The rows of a group lie close to one hidden flat surface of 13 dimensions, which passes through zero. Surfaces can cross.
(in the rows, 128 means zero)
Known rows, each followed by its group:
[122 149 110 114 105 133 105 130 149  73 136 125 126 125  86 125 121  86
  96 133 117 199 194]
T
[101 110 127 141 155 105 161 111 128 103 102  81 160 134 148 122 107 132
 156 103 145 106 123]
N
[107 140 127 157 100 107 120  93 161 159 135 125 120 119 178 126 112  88
 120 112 180 154 138]
G
[128 125 134 148 141 131 142 126 125 109  78 128 119 134 129 130 146 124
 136 136 115  76 121]
G
[165 138 130 115 136 152 130 111 155 162 106  90 148 125 163 128 134 136
 140 116 112 112 136]
N
[110  76 100  59  98 130 139 109 222  78 130 127 174 119 146 105 109 168
  81  77 103 132 105]
N
[172 175 125 127  70 212 135 143 125 123  81  93 121  96  79 179 124  92
 199 127 155 148 145]
G
[106 103 172 149 123  99 127 141 155 100 159 146 139 153 168 108 169 159
  96 113 122 119 108]
C
[134 118 107  86 123 145 105 119 151 139 131 146 136 114 139 115 111 138
 124 110 100 119 130]
C
[101  86 195 156 106 123 167 137 152 110 107  66 132 180 150  91  95 123
 169 175 131  93 133]
T
[114  86 105 119 155 104  79  86 160 106  99 165 150 122 185 110 137 129
 117  67  90 122 166]
T
[119  99 129 169 111  70 157 130 217  78 102 170 109  88 125 131 169 132
 112 134 149  73  79]
C
[110 124 123 127 107 134 128 145 145 184 152 131 151 137 106 132  95 113
 153 153 125 180 134]
C
[172 120  89 117 181 140 132  95  80 140  58 132 167 127  99 176 166 166
 135  95 121 125 136]
G
[ 77  74 143 172 123 113 167 155 172 112 146 119 148  93 117 169 118 121
 152 156 102 143 110]
C
[126  93 105 172 176  68 196 175  95 108 121  92 166 132  81 154 164 121
 156 153  86 159 113]
G
[158  90 171 164 146 153  82 126 116 158  48 140 134 210 127 102 129 115
 159 133  95 134 161]
S
[142 145 143 115 161 176  80 171  56 153 118 162  96 177 133  91 135 118
 119 147  39  96 131]
G
[131  84 138 159 163 135  94 124 126 130 115 152 105  75 175 152 128 128
 182 111  87  67 120]
S
[124 118 145  91  80 129 157 104 236 105  94 131 157 151  84 113 129 171
  80 167 148 112 130]
G
[147 129 180 157 138 133 105 152 145 128 123 128 104 108 135 111 112 131
 218 151 132  57 119]
S
[132 147 104 125 138 130 133 163 179  40 114 106 148  89  92 121 127 115
 151  87 110 122 117]
N
[ 63 100  91 135 161 106 126 117 158 147 114 161 182 152 115 125  81 135
  99  79 142 169  93]
T
[169 185 128 111 153 175  85 138  89 125 109 158 120 155  82 122 138 152
 106  90 154 132 114]
N
[178 157 153 136 139  99 111 158 102 153 183 123 113 175 126  76 137 139
 109 119 174 166  94]
N
[132 145  98 122  73 164 136 128 125  88 118 125 107  72 132 160 125 101
 161  74 171 125 103]
C
[164 131 130 121 139 146 106  90 162 112 100  84 150 107 199 116 120 139
 173  39 156 100 131]
T
[157  82 122 121 134 108 143 109 217 187  73 142 179 151 103 131 146 154
 115 164  84 139 137]
C
[ 90 110 136 136  98 174 130 118 164 168 120 111 189 129 168 156  89 137
 178  64 157 161 103]
N
[126 130 126 129 121 121 125 116 145 142 127 119 120 145 139 115 123 102
  91 143 121 157 151]
C
[117 194 158 137 100 172 118 151 175 111 141  85 122 112 135 121 106  90
 150 136 133 128 153]
S
[143  98 156 165  97 141 175 110 100 110  58  50 123 153 127 138 105  98
 211 138 179 118 142]
S
[ 92 121 134 155 128 134 104 140 134 128 125 147 124  86 171 140 117  99
 200 120  92  87 145]
S
[130 145 150 181 106 152 123 119 112 164 105 148  98 123 162 168 171  98
 117 137 142 123 130]
N
[170 140 128 134 124 132 131 142 131 130 116 122 135 114 106 141 148 134
 170 117 145 130 120]
G
[199 136 114 192 179 116 116  76 124  86 104 104  71  47 144 201 173 100
  77  92 181 148 138]
G
[135 113 119 115 113 149 133 116 135 103  99 125 141 129 127 142 136 135
 124  95 135 136 121]
S
[130 171 150 176 171 111 133 143 131  78 106 119 106 123 135 119 165 120
 111 125 136  71 114]
C
[138 110  94 126 120 139 121 140 116 135 139 123 136 106 129 150 122 102
 143  97 107 186 127]
N
[ 67 144 110 150 136 123 131 139 126 105 134 137 109 139  92 124  82  83
  79 145 138 164 127]
T
[139 140 129 131 108 141 124 138 129 114 144 104 117 117 139 127 124 101
 131 113 132 154 133]
T
[189 175 119 127 137 104 117 127 171 108 127  78  91 105 156  84 142  77
 116 147 113 112 167]
N
[147 123 128 147 157 100 140 100 121 162 117  51 160 187 151  94  87 104
 125  96 182 200 135]
T
[181 129 145 132 147  99 101  61 164 174 109  97 143 134 180 111 133 139
 149 115 171 127 180]
T
[151 149  97 124  97  95 149 100 160 134 118  99 157 106 100 145 128 111
 161 120 189 179 163]
G
[139 109 108 155 186 105 166 157  89  90 123  67 141  97 115 149 131 111
 174 125  89 125 123]
N
[142 144 166 143 120 180 126 113 152 159 110  77 116 123 137 144  94 108
 156 160 138 122 155]
S
[186 131  85 103 140 154 116 114 123 152  85 128 114  88  87 154 116 114
 156 136 110 124 140]
C
[ 92 134 122 154 132  88 129 131 145 121 114 170 130 141 127 113 144 122
 110 128 136 107 116]
C
[159 175 113 110 159 127 111 125 152 123 134 116 138 125 110 121 147 133
  76 121 118 151 151]
T
[127 144 166 165 112  82 136 170 121 148 161 137  98 157 120  81 124 110
 162 173 160 115 106]
G
[141 123 135 108 117 105 111 124  69 137 159 141  79 162 172  66 114 124
 117 118 152 102 105]
T
[137 141 129 127 124 142 129 150 116 143 122 151 116 133 144 123 162 126
 116 135  89  95 106]
T
[152 154 138 167 144  69 137 159 116 116 130 150 105 171  94  96 177 114
  79 160 137 140 115]
N
[112 111 115  87 134 113  88  90 140 117 172 162 130 101 178 111 114 160
 110  78 138 115 132]
G
[146 139 124 131 214 121 113 132  93 153 182 118 132 151  87 149 133 145
  16 154  97 220 142]
G
[133 165 106 116 139 135  98 140  98 112 117 180 124 126  87 133 149 132
 123 115 120 126 138]
S
[ 72  90 133 102 119 108 101 103  81 120 190 158  87 117 171 108  86 125
 123 152 115 112 159]
S
[110 152 144  94 112 201 114 156 182 108 149 129 135 110  88 146 102 141
  95 147  90 140 128]
N
[124 107 124 138 104 121 142 137 122 110 155 110 128  98 146 141 115 119
 171  98 153 144 109]
N
[ 89 130  98 149 144 104 142 123 160 152 108 156 139 125 104 152 138  98
  76 168  90 151 146]
S
[172 181 129 130 169 175 142 149 136 146  76 118 168 114  90 165 170 169
 156 120 108  81 103]
T
[179 192  81  81 126 194 116 151 137 155  80 136 154 118  73 135 123 132
 154  92 119 128 104]
C
[162 120 154 143 112 137  85 124 157 146 118 151 104 140 144 106 124 118
 135 120 140 132 129]
S
[179 157 128 109 115 119 160 112  97 141  92  99 115 175 101 114 172 124
  90 190 125 124 169]
T
[118 103 152  84 117 155 127 123  31  78 158 137 128 145 107 144 132 197
 146 117 149 115 130]
C
[180 140 168 159 136 127  77 103 145 110 137 105  37 119 184  90 112  79
  93 129 157 110 144]
S
[114 146 114 108 144 124 121 106 125 163 143 134 133 109 157 132 123 135
 121 134 114 108 146]
S
[193 130 119 123 196 122  89 149  74 192 106 152 148 184 200  76 181 154
 129  53  73  94  78]
T
[ 90 106 157 153 126 152 181 200 151 126 159  99 196 135  87 169 130 159
 156 139  96 167  79]
C
[110 139  92 134 165  88 140 163  82 152 165 142 120 143 122  99 113 108
  99 120 120 149  79]
C
[110 186 134  82 150 204 103 118 187  52  82 113 136 108  89 124  88 148
 107 122 107  62 154]
N
[ 98 170 120  90  71 142 100 102 159 128 134 163 118 112 124 115 105 120
 133 138 162 113 167]
S
[ 81 144 149 135 146 132 173 138 159 112 125 107 180 120  93 152 108 178
 157 136 159  93  97]
G
[123 124  85 104 147 209  86  71  88 102  61 155 107  91 133 195 129 115
  81  86  89 119 170]
G

New rows. What belongs after each?
[128 118 115 120 127 144 119 138 139 112 133 134 141 112 134 136 125 135
 134  85 119 141 110]
N
[105  97 136 143 113 143 146 108  74 130 116 137 134 142 144 162 129 152
 133  81 187 135  88]
N
[169 126 131 145 123  88 124 116 109 139 143 126 104 119 145 114 142 126
 150 118 181 130 117]
G
[132 160 130 136 132 116 112 110 173 177 151 135 118 115 170 115 122 119
  97 122 153 125 115]
T
[ 83 152 143 157 199 167 130 150 219 138 139  84 194 122 176 149 129 133
  62  91  54 146 111]
G
[ 87  92 166 158 126 108 167 134 104 143 169  95 131 135 160 137 108 141
 158 150 149 121 103]
N
[235 133 116  73  88 152 114  94  51 169 147  97  85 153  91 131 121 130
 112 145 191 207 158]
G
[102 127  96 121 158  72 101 114 128  75 125 146 113 133 123  79 100  96
 105 119 120 126 159]
N
[111 103 141 142  73 155 129 151 132  65 127  79 111 132 164 111 107  63
 162 102 110 163 152]
T
[170 132 150 177 136 122 142 123  83 138  94 113  76 142 124 138 144 102
 125 154 166 111 114]
G
[150 123 106  91 120 110  97 162  62 102 162 179 148 148 136  94 164 169
 160  42 136 139  91]
S
[105 105  93 126 112 104 156  98  64 177 113 184 107 123 107 162 128 138
 122 157 163 112 102]
T
[168  96 146  94  20 174 125 127 139 192  89 147 116 178 154  98 127 121
 171 128 140 128 108]
G
[181 124 129 152 145  42 143 141 137 163 162 115 147 141 121 101 158 141
 148 131 169 169 113]
G
[186 221 119 112 142 147 127 110 154 176  86  93 154 165 102 106 133 133
 111 116 185 137 133]
T
[168 115  77 110  87  23 100 118 181 160 100 212 151 143 125  63 173 117
 175 111 139 136 149]
N
[125 166 111 118 119  91 173 106  84 166 142  86 131 155 113 117 116 114
 126 170 178 150 149]
S
[ 81 106 138 110 111 140 126 127 111 135 148 130 145 141 138 127 102 138
 149 140 106 132 148]
S
[ 95 120 128 195 111  66  84 150 186  95 138 196 121 106 209  96 173  88
 145  43 135 119  99]
N
[ 84  89 129 140 158  86  98 135 140  69 188 168  79 125 191  92 147 112
   9 115  66 126 116]
N
[157 165 191 122  91 141 119 186  99 101 198 111  66 139  95  93 130 117
 145 208 125 120 146]
T
[101 166 135 133  96 145 121 128 168 118 125 138 106 114 110 125 108  99
 118 154 147 120 142]
T
[154  85  90  89 123 108 143  86 111 123 155  64 121 115 181 108  93 108
 116  90 139 170 137]
N
[184 136 109  75  97  97 131  92 128 159 124 135 112 165 130  72 127 150
 100 124 188 122 110]
C
[ 99 158 136  96 138 103 123 157 139 135 171 141 166 160 139  77 133 161
 129 133 101 106 127]
S
[116 115 130 177 123  90 170 155 139 121 147 113 153  87 111 165 137 132
 196 117 172 141  89]
G
[122 147  88 108 182 128 128 132 190 153 105 115 149 114 133 101  94 114
 106 127  65  94 114]
C
[134 152 125 128 134 147 160 129 159 106  81  75 165 121 125 134 133 127
 162 117 121  98 136]
G
[136 177 138 128 127 143  73 131 146 160 122 166 119 133 138  94 103 124
 161  94 168 105 115]
T
[130 190 106 124 133 130 110 133 123 170 123 173 127 102  83 149 132 121
 148 158 136 118 146]
S
[157 185 168 156 176 133 106 150 155 118 161 106 106  97  98 140 140 128
 114 185 110 120 166]
T
[127 147 122 140 145 118 106 114 134 125 122 127  99 119 151 115 128  90
 104 144 106 115 163]
N
[131 166 103 170 210 147 158  95  52 125  76  79 107  89 120 184 104 116
 138 108 178  75 102]
T
[104 114 127 138  99 143 153 104  95 120 137 108 103 147 130 151 110 106
  65 121 176 182 117]
N
[133 114 200 159 120 145 111 132 119 101 176  86  99 133 160 140 141 124
 119 158 125 158 175]
C
[ 82 113 177 175 164  81 141 120 156 153 103 137 182 164 149 118 144 170
 173 145 140  78 130]
C
[126 187 130  89 126  80 128 129 170 165 180 128 150 128 168  63 129 160
 138 131 149  77 118]
S
[ 72 141 121 156 135 124 105 160 148 128 167 178 152  77 111 166 119 125
 163 105 124 150 116]
G
[ 90 164  96 144 137 139 134 161 155 124 114 145 127 109  79 141 105  80
 117 152  97 139 124]
C
[108 107 134 128 108 132 160 152 145 129 121 129 141 147 132 127 144 127
 111 146  87 119 104]
T
[137 107 159 128  66 149 167 166 237 110 125 126 148 131  62 144 142 145
 104 176 123 162 104]
G
[125  94 137 124 121 108 142 129 125 112 138 116 112 134 175  98 129 128
 131 122 115  94 110]
G
[173 107 111 147 135  43 158 107 145  86  65 109 111 138 148  80 180 104
 138 138 124  75 148]
G
[110 122 150 107  96 187 148 141 132 127 107 114 139 147 124 130 107 145
 141 140 115  97 110]
G
[130 103  92  96  69 123 123  98 114  99 131 175 113  74  94 183 164 126
 133 152 122 156 186]
T
[ 93 162 128 157 177 140 137 179 135  94 126 103 151 107 119 140 132 105
 151 129  66 109 131]
G
[113 182 134 145  92 120 142 142 191 173 129 111 169 153 167  90 120 113
 150  82 184 132  87]
C
[126 103 139 123 116 150 145 117 124 124 150 122 129 102 122 169 116 164
 126 114 168 140  94]
G
[102  85 102 121 143 109 142 122 130  84 128 134 143 101 123 150 136 138
 113 116  96 133 131]
G
[146 147 117 133 103  75 151 120 133 122  99 144 124 180  75  96 154 120
  91 157 180 149 131]
N
[111  82  93  91  80 138 141 139 162 143 150 148 141  72  95 168 112 119
 162 178  63 156 155]
N
[187 207 152 142 137 176  74 104  76 156 119 161  56 125  61 158 122 124
 103 163 210 138 150]
G
[112 116  92 114 120 132  84 142 172 127 158 183 111  68 157 122 109 104
 133  93  84 122 110]
C
[145 139 112 110 156 174 122 138 151 117 126  76 143  90 140 144 106 112
 141 108  73 133 145]
N
[112 194 153 107 130 174  99 125 196 126  93 170 146 141  63 129 117 166
  99 160 139  91 145]
G
[120 101 127 114 138  80 161  85  67 157  74 165 124 180  66 129 139 171
 118 218 149  78 155]
T
[150 132 158 115 120 125 123 161 134 129 195 126 115 119 122 116 144 153
 125 160 116 138 123]
T
[151 147 101 124 130 135 143 124 124 123  99 118 125 119 122 131 134 115
 121 106 140 120 112]
C
[153 131 104  72 164 112 116 110  82  94 132 164 129 126  88 123 152 194
 102 121 128  96 131]
T
[155 107 152 116 141 150 116 129 100 117 154 142  96 119 127 140 132 173
 109 121 140 106  92]
G
[181 174 141  92 116 170 114 113 125 194 100 130 134 144  95 132 133 155
 150 171 139 106 154]
N
[ 96 154 148 101 141 178 103 140 143 163 138 118 189 148 149 117  97 153
 173 104  99 124 144]
C
[ 69 102 105 121  87 120 126 118 112 114 108 177 119 144 109 120  96 108
 131 130 144 133 130]
T
[116 180 146 174 121 110  68 136 107 140 205 178  67  65 133 143 105  98
 166 114 214 146 123]
G
[140 126 104 104  87 175 116 142 114 122 173  99 116  94 125 161 105  85
 128 110 110 217 156]
G
[ 61 143 163 155 157 124 160 117 184 144 141 101 153 161 128 130  98 141
  47 168 147 135 115]
G
[139 124 122 113 168 119 145 124 113 149 136 110 149 131 137 133 140 161
 110 127 110 115 111]
S
[160 171 138 164 171  94 130 111 169 197 115  93 173 153 168 111 145 132
 127 100 170 142 122]
G
[137 101 119  87 154 142 160 134  93 168 130  92 163 125  73 153  98 164
 177 191  84 127 149]
N
[133 141 123 132 123 147 104 142 141  83 130 150 115 115 138 127 143 122
 100  71 137 137 101]
N
[167  75 164 142 155  74 150 141 210 107 142 102 137 145 198  72 177 162
  83 112  89  86  74]
G
[211  71 120  95 125 141 134 158 144 136 137 131 169 122 106 146 177 188
 146  92  92 162  85]
G
[ 72 100 100 156 152 135 160 144 104  72 113 122 130 117  88 175 122  98
  84 136  87 165 129]
N
[ 69 137 128 124 149 120 122 132 122 100 133 115 144 119  87 115  55 117
 189 155 132 118 163]
N
[110  87 118 180 143 118 146 130 113 114 115 123 109 108 157 163 148  93
 112 118 103 136 113]
G
[142  98 120 110 170 157 101 136 136 106 151 156 161  74 141 168 150 192
 134  56  93 119  90]
G
[135 118 135 157 140  88 141 135  99 127 141 134 111 130 132 122 145 130
 135 132 157 116 102]
C
[166 169 122 113 143 131  81 151 139 137 190 150 124 100 114 128 147 131
 106 115 117 182 141]
T
[113 155 109 113 161  57 138 145 155  94 120 131 175 132 105  76 142 148
 174 136 108  82 150]
G
[121  94  97 103  92 170 114 140 114  80 135 182 109  33 114 195 147 143
 174 106  85  97 117]
N
[162 144 119  98 124 155 128 136 153 137 130 107 136 119 129 117 122 137
 129 109 122 126 107]
C
